The rows of a group lie close to one hidden flat surface of 10 dimensions, which passes through zero. Surfaces can cross.
Known rows, each followed by its group:
[-6 -2  1  8  1 -3  7 -3 -2 10  7 -3 -3  1  3  1 -9  1] -> K695
[  7  20  15  -6   3  15   7  -3  -3   3   5  -8  -7 -16  -2  -4   8 -16] -> K695
[ -4 -18 -14   3 -20  -6  -2  20  -9   7  14  27  -3  19 -12   3  -6   8] -> K695
[ -9  -3 -11 -10   4  -4 -14  10   6 -18  -8  15  -9   6  -3   3  11  -2] -> K383
[ 18   9 -13  -2 -14 -18  26   7  -8  25  12   9  18  11  14 -19 -22  -1] -> K383
[-12   8  17 -13  -7 -12  -4   3 -16   3 -18 -22  -8  -9  22  -3   7 -10] -> K642
[  4  10 -10  -9 -12   1  -3   5   9   7   0  -8  -6  -3  -5 -12  -3  -4] -> K150
[-27  -9   7  25  -9 -11   6 -11 -12  24   8  -8 -16   9   0   5   9  -2] -> K642
[  0  12  -4   0   5   3  19 -11  13  -8  -8  -4 -32 -21 -12  -6  -6   1] -> K150
[ -1   4 -10   6  18   1  -9 -11  15   1  15   3  14   9   5   3  -3   7] -> K742
[ 12  14  10   2  10  20  22  -6   0  -1  -6 -30   7  -1   8 -15  -6  -6] -> K642
[ -1  -3 -14  10  -3  -2  -5  -5  13  14  22  24 -11  -2 -19   5  -7   5] -> K695
[-12 -18  -5  10 -11  -2   9 -11  -4   9 -11   4 -16   1  -6  -4   0  11] -> K695
[-19 -23  17   1  -4   1   1  10  -6  -2 -19   1   9 -14 -25  -3 -15  -6] -> K742
[-21  -5  -3   2   1  -6   6   2  -4  -7  -4  -2  -5   7   2  -1  -4   7] -> K383
[ 21  13 -16  14 -29 -26  26 -10  -1  12   3 -13   1   6   4  -4   6  24] -> K642
[  5   0 -18  10   6   6  17   4  15  -4  22  28  -6   2 -34   3 -12   4] -> K642
[-11  -6   6  13 -18   2   0  -4  -2   8   2   1 -21  -6 -23   6  10   1] -> K642
[ -3   5  -8  -7 -24 -11 -10  13   4   0   0   5  -8  -7 -19   1   8   1] -> K383
[  8   7  21   2  -3  25  -3  -9 -13  13  27  -4 -16 -10   5  17   3   0] -> K742
[ 15 -10  10 -21 -10  37 -25  12  -8 -15 -18 -10 -14   1   9  -4  14  -9] -> K695
[-12  -2  -5   5   6   9   5  -2   1  -5   1  -6  11  14   4  -4   6   9] -> K383
[  9   5   2   6  10  -6  -4 -11   6  -5  -3 -17  -3   0  11   6   0   1] -> K150
[-14  -8 -15  -1  12   9  -8  18  22 -24   5 -18 -37  11 -15   2 -27   0] -> K695
[  0  -3 -12   7  -5   5  15   4   7  -1  10  11  -6   8 -23  -3  -5   6] -> K642
[-34 -30  24  11   8   4  -2  -3 -24  12   5 -12   2   7   6   7 -23   3] -> K383
[  0  -8   6  -6  -4   9 -27  -1   3  -2  -7  -2  -2 -12  -5   5   4  -3] -> K742
[  4  -1   0   5  20   2  12  -5  -2 -12   6  13 -13   5   5   7   0  -5] -> K383
[  6 -20   6  12  -9   8   8  -1  -9   6  -4  -2 -15  -2 -13   3  -9   6] -> K150
[ 17  16   4 -10  -3 -14 -12   0   7  -1  10   2   4 -23  -4  13  -4  -2] -> K695
[-12 -23  10   8   6   9  17  29 -16 -20  -1  -3 -10  20 -19   7 -13  -5] -> K695
[ 9  0  2  0  4 12  4 -3  0 -3 -2  5 -4 -4 -2 -1  3 -3] -> K150
[-10  -6  13 -10  -5  -5   2  -3 -14   7  -2   4   4 -17   1   3  -9   3] -> K150
[ 19 -18   9  15  -8  22 -14  -6  -4  16   4 -19  14  13   5   1  -4   5] -> K642
[-18 -16   1 -11  12   1 -12  12  -9  -1   7  41   8   5  -1   2  -8 -11] -> K383
[ 29  17   7  -8 -10  -6  -5 -14   7   7  -7 -14  -1 -30   4   0  -1  -3] -> K383
[ -9  -9   4   1  -3  -3 -12   2   1   9   5  -5  -1  -1   0   2 -10  -1] -> K150
[ -5 -11  19  20   2   8  -7   1 -18  28  35   9  17  17   4  11  -1 -19] -> K642
[ 14  10  -5  -9   3  22 -12   1  12  -1   1   6   0  -3  -8  -6  11 -11] -> K150
[ -3  -9  14  -1  -2  -7  -6   9 -17  12   0  -6   6   9  18   1 -11  -9] -> K742
[-12 -10  -4  -3   7  -7   3 -11   0  -8 -21  -3   9  -7  12  -5  -3  18] -> K150
[ 12  -4  -3 -10  10   8  31  -5  -9   3 -11  24   6 -12   2 -20 -14   0] -> K383
[-18 -15  -4  -7  -6   8  -4  16 -10  -4 -11   4  -2  19   5  -8   5   1] -> K150
[ -4  -4   0   4   4 -12  11  -5   4   0  -8  -4  -1  -9  -7  -3 -13   3] -> K742
[-22   3  -3  12   9   1   5   3   6   3  15   2   8  13 -10  -2  -1  -5] -> K695
[  7   2   7   8   0  14  -3 -10   6   9   6 -10  12  -3  -5   2   1   2] -> K383
[-20  11  -9  -9 -16 -24  -8   8   3  -2  -1 -12   9   4   6  -4  -2  12] -> K742
[ -7  17   4  11  12 -19  12  -7  12  -1  -9   6  28 -15 -21  -6  14 -17] -> K742
[ -3 -14  -3   8   5  -6  11  -4  -1   0 -12  -4 -12   4   4  -7 -10   1] -> K742
[-13   8  11 -14 -12 -15 -24  14  -5  -1 -12  -8  27  -4   6  -1  11 -12] -> K742
[ 16 -13  -4  -4   6   8   5 -11  -7 -16 -28   1 -20  -1  17  -1   7   8] -> K642
[-13   5  -1  -7  11 -11  -7  -4   5   5  -3 -15   3  -1  22  -6 -14  -4] -> K150
[-13 -17   3  -4   2   4   0  10  -3  -3  -8   0  19   1  -9  -6 -14   5] -> K742
[ 10  23   9 -24  -7  -5  36  12 -23 -12  -8  10 -19 -15   8  -5   3  -8] -> K642
[  2   4  -8  12   3  -3   5 -10   5  12  17  28  17   2 -12   1  12   2] -> K695

New rows. What belongs after each?
[ -5 -16  21   1   1   1  -7   5 -21  25  36   3  18  -4   6  17 -40   3] -> K742
[-10 -12   1  -8 -15  -3 -21  -5   5  -4 -23  -7  -8 -12  -4   1   9   9] -> K695
[  2   6   2  -3  14   9 -15  -5   9 -12   0   4   4   0   2   5  12  -8] -> K150
[-11 -20   2 -12  -6  16 -23  -3   6   0 -23  -1  13 -10  -4  -9  -4   4] -> K383
[  7  19 -16  -4   1  -8  21   6  -4  -7   8  31   5  12   3  -4  18  -4] -> K642
[ -2  -1   2  12  29  17  -3 -14   0   0  11  22   9  15   9   3  21 -16] -> K642
[ -3   0 -12 -10  -4  13  -4  -1  13   1  -9  11  -2  -8 -13 -14   1   1] -> K150
[ -6 -15   0  -7 -13  13   6   0  -5   8 -22 -13  14   0   2 -22  -9  11] -> K383
[-15  -3   2 -23  -9  19 -28  27  -3 -15 -14   3   5   6  -7  -6  17 -11] -> K642
[-27  -3  -3  11 -13  13  -2   1   3   1   8  -5  14   7 -29   0  11  14] -> K383
[ -5   6  10   6  -3  -3  10 -10  -7   8   3 -11 -12 -14  -3   8   1  -1] -> K742
[-31  19  -5  22   2 -11   2  -3  12  -1   0   3   3  12 -19  -5  43 -16] -> K742
[-27   0   2   8  -1 -10  -2  -5   2  13  10 -13  27   3  -3   0  -9  11] -> K383
[-11   2  -4 -10 -19  10   3   5   7 -15 -13  -4 -23 -19 -30   0   8  17] -> K742
[ 26  -8 -29  -4  -4  -4  -4   3  17   5  -5  28  -1   6  -3 -17 -11  -2] -> K383
[-11 -16   7   7 -24 -20   9 -14 -12   2 -29   8   8 -20 -16   4  20  18] -> K695
[ 17   0  19   8  14  10   2  -7 -14  10   2   0  -3   6  20   3  10 -27] -> K742
[ 6  0 -6  1  1 -8 11  6 -9 -8 -6  2 21 16 12 -4  4  5] -> K695
[  3   5 -11 -11  -4  -1  -5   9   7  -8  -6   0   9   2  -2  -5   0   5] -> K642
[ 10  -1  13   4  20  14  17  -7  -4  -8 -21   1  18  -5  -1 -10   8 -15] -> K742
[  3   8  -6  -1   1   0  12 -16   7 -10 -20  -6  -7 -13  -6  -6  10   8] -> K695
[ 27  10   3  -1   0  23   9  -5  -5  -2   7  16 -22 -10 -12   4  14  -3] -> K742
[  2 -12  13  22 -13   0   7  -7 -21  27  17   2  -8   8  -1  13   1  -4] -> K642
[-14  -5   3   3   5   5 -15  17   4  -4  16   4   1  10 -14   8  -8  -8] -> K695
[ 15  11  -3 -22 -17 -13 -25   9   0  -8 -23  -7  -6  -4  23  -2  22  -9] -> K742
[  2   2  13  27 -15   9   5 -12  -9  27  21  -1  -4   4 -14   9  19  -6] -> K642
[  2  -9   9  -2 -18  23  -2  11 -19  -1  -6   0 -30   9  -2   1  20 -10] -> K742
[-10  15  -6   2   0   0  22   5  -5  -3   3   8  -6  11  -5  -9  13  -7] -> K642
[-13  -8  14   0  -4 -23 -11  -8  -6   3  -4  -7  14 -16   9  12  -5  11] -> K150
[  7   7  -1  -9  -5 -11 -13   2   8  -5   2  12  11 -13  -9   9   7   2] -> K695
[-15  -5   0  -3  -3  -6 -17  -1  11  -1 -11 -23   4  -7   1  -1  -9   6] -> K642
[ -2   1   0   3   4  -8  -3   0   5   3   7  13  15  -8 -13   5  -5  -4] -> K742
[ 28   6   6   1  -8   1   5 -14  -3  -5  -8   2  15 -19  -7   7  15   8] -> K150
[-10   3   4   0  -1  11 -11  -1  -1   7   1   7  10  -1  -8   0  23  -8] -> K695
[  7   1  -7  -4   1  27   3  22  -3  -6  15   6 -16  25   0  -8  -4 -13] -> K695
[-16  14   6   7  -6   9  17   5 -12  12  30   4   7  10  -9   3   7   4] -> K742
[-3 10  4 -6 -6  1 10  8 -4 -1  0 -5 -4 -5 -6 -5 -1 -3] -> K642
[ -1  14  -3  -1   5 -10  35  -9  -5   3   1  -3 -17 -12   4  -9 -16   3] -> K150
[ -2  -3  -3  -1  12   5   9  11   8   1  19   8   5  -2 -19   0 -37  -2] -> K642
[-10  12   6   1  16   1  16   0  -7 -11  10   9   5   4  -1   8   9  -1] -> K383
[ 13  21 -10   2   1 -19  -6   0  10   0  11  -6   8   6  11   2   6  -2] -> K383
[-14  -5   3 -10  14  19 -28   4  15 -11 -10 -15  12   2  -2  -7   5  -7] -> K642
[ 11 -14  -3 -12 -27   3  -6  13 -10  -7 -22 -15  -7   2   6  -4  -2  15] -> K642
[ 12 -11   3  18   6  29  17  -5  -6  11  16   8   6  13 -11  -4  -6   0] -> K383
[ 24 -24  -1   5   2  27   8 -18  -5   5 -13  10 -19   1   9  -3   0   8] -> K695
[ 23  -9 -13 -10  -9  12   0  -3   9   1 -19  10  -5 -10  -6 -16  -4   1] -> K383
[ 17   6  -4  -3   2  27   7 -11  -1   0  21  -2 -15   4  10   7  -4  19] -> K742
[ -5 -15   4  -9   7  11  -2  -9  -6  20   0   8  23  -5  16 -11 -23   2] -> K150
[-6  6  1  0 -8  1 -5 -2 -3  1 -6  6 -3  1 -3  1 29 -5] -> K642
[ -5   6  10  -3  12 -11  10   0   2   5  15  -3  -1 -17  -6   6 -33  -6] -> K642
[  0  15   1  -6 -11 -13  16   2  -5   4  11  -3  -3 -13  -4   3 -13  11] -> K742
[ 10  10  -1  13  12   2  -1   8   7 -14  13  -1 -14  16  -5  12  17 -11] -> K150
[-41   0  17   5 -11   9 -25  -3  -5   4 -11 -31 -11   8   6   2  31  -3] -> K742
[-33   2  13  12 -17  -2 -18  10  -8   6 -11  -7 -19  14  -6   1  46 -24] -> K742
[-17  14 -14   2   3 -24   0   7  10   1  13   1   4  12   4  -4  -4  -1] -> K150
[  5   3   4  -2   8   3   7  -1  -1  -5 -13  -2  18   4   6 -12   9  -7] -> K742
[  8  -5  12  -3  11  -3   5   8 -20   4   5   8  -9   6  22   6 -12 -15] -> K383
[ 12   8  -1  -2 -19 -16  -2   0  -3  19  21  18  -4 -13  -6   9  -8   1] -> K695
[ -8  23 -10  12 -10  -1  -2   0  15   9  13 -14  30  18  -8 -11  26  -2] -> K642
[ 10   3  -6   8   6 -11  26  -4  -4   0  -9  -2  -5  10  13 -11  -5  -4] -> K742
[-19 -10   4  15   6  -6  -6  -4   2  11   6  -2   1   3  -3   5  -5  -6] -> K742
[ -9  -8  10  -4 -18  27   7  23  -9   2  -1 -25  -6   4 -22 -13 -14  -5] -> K642
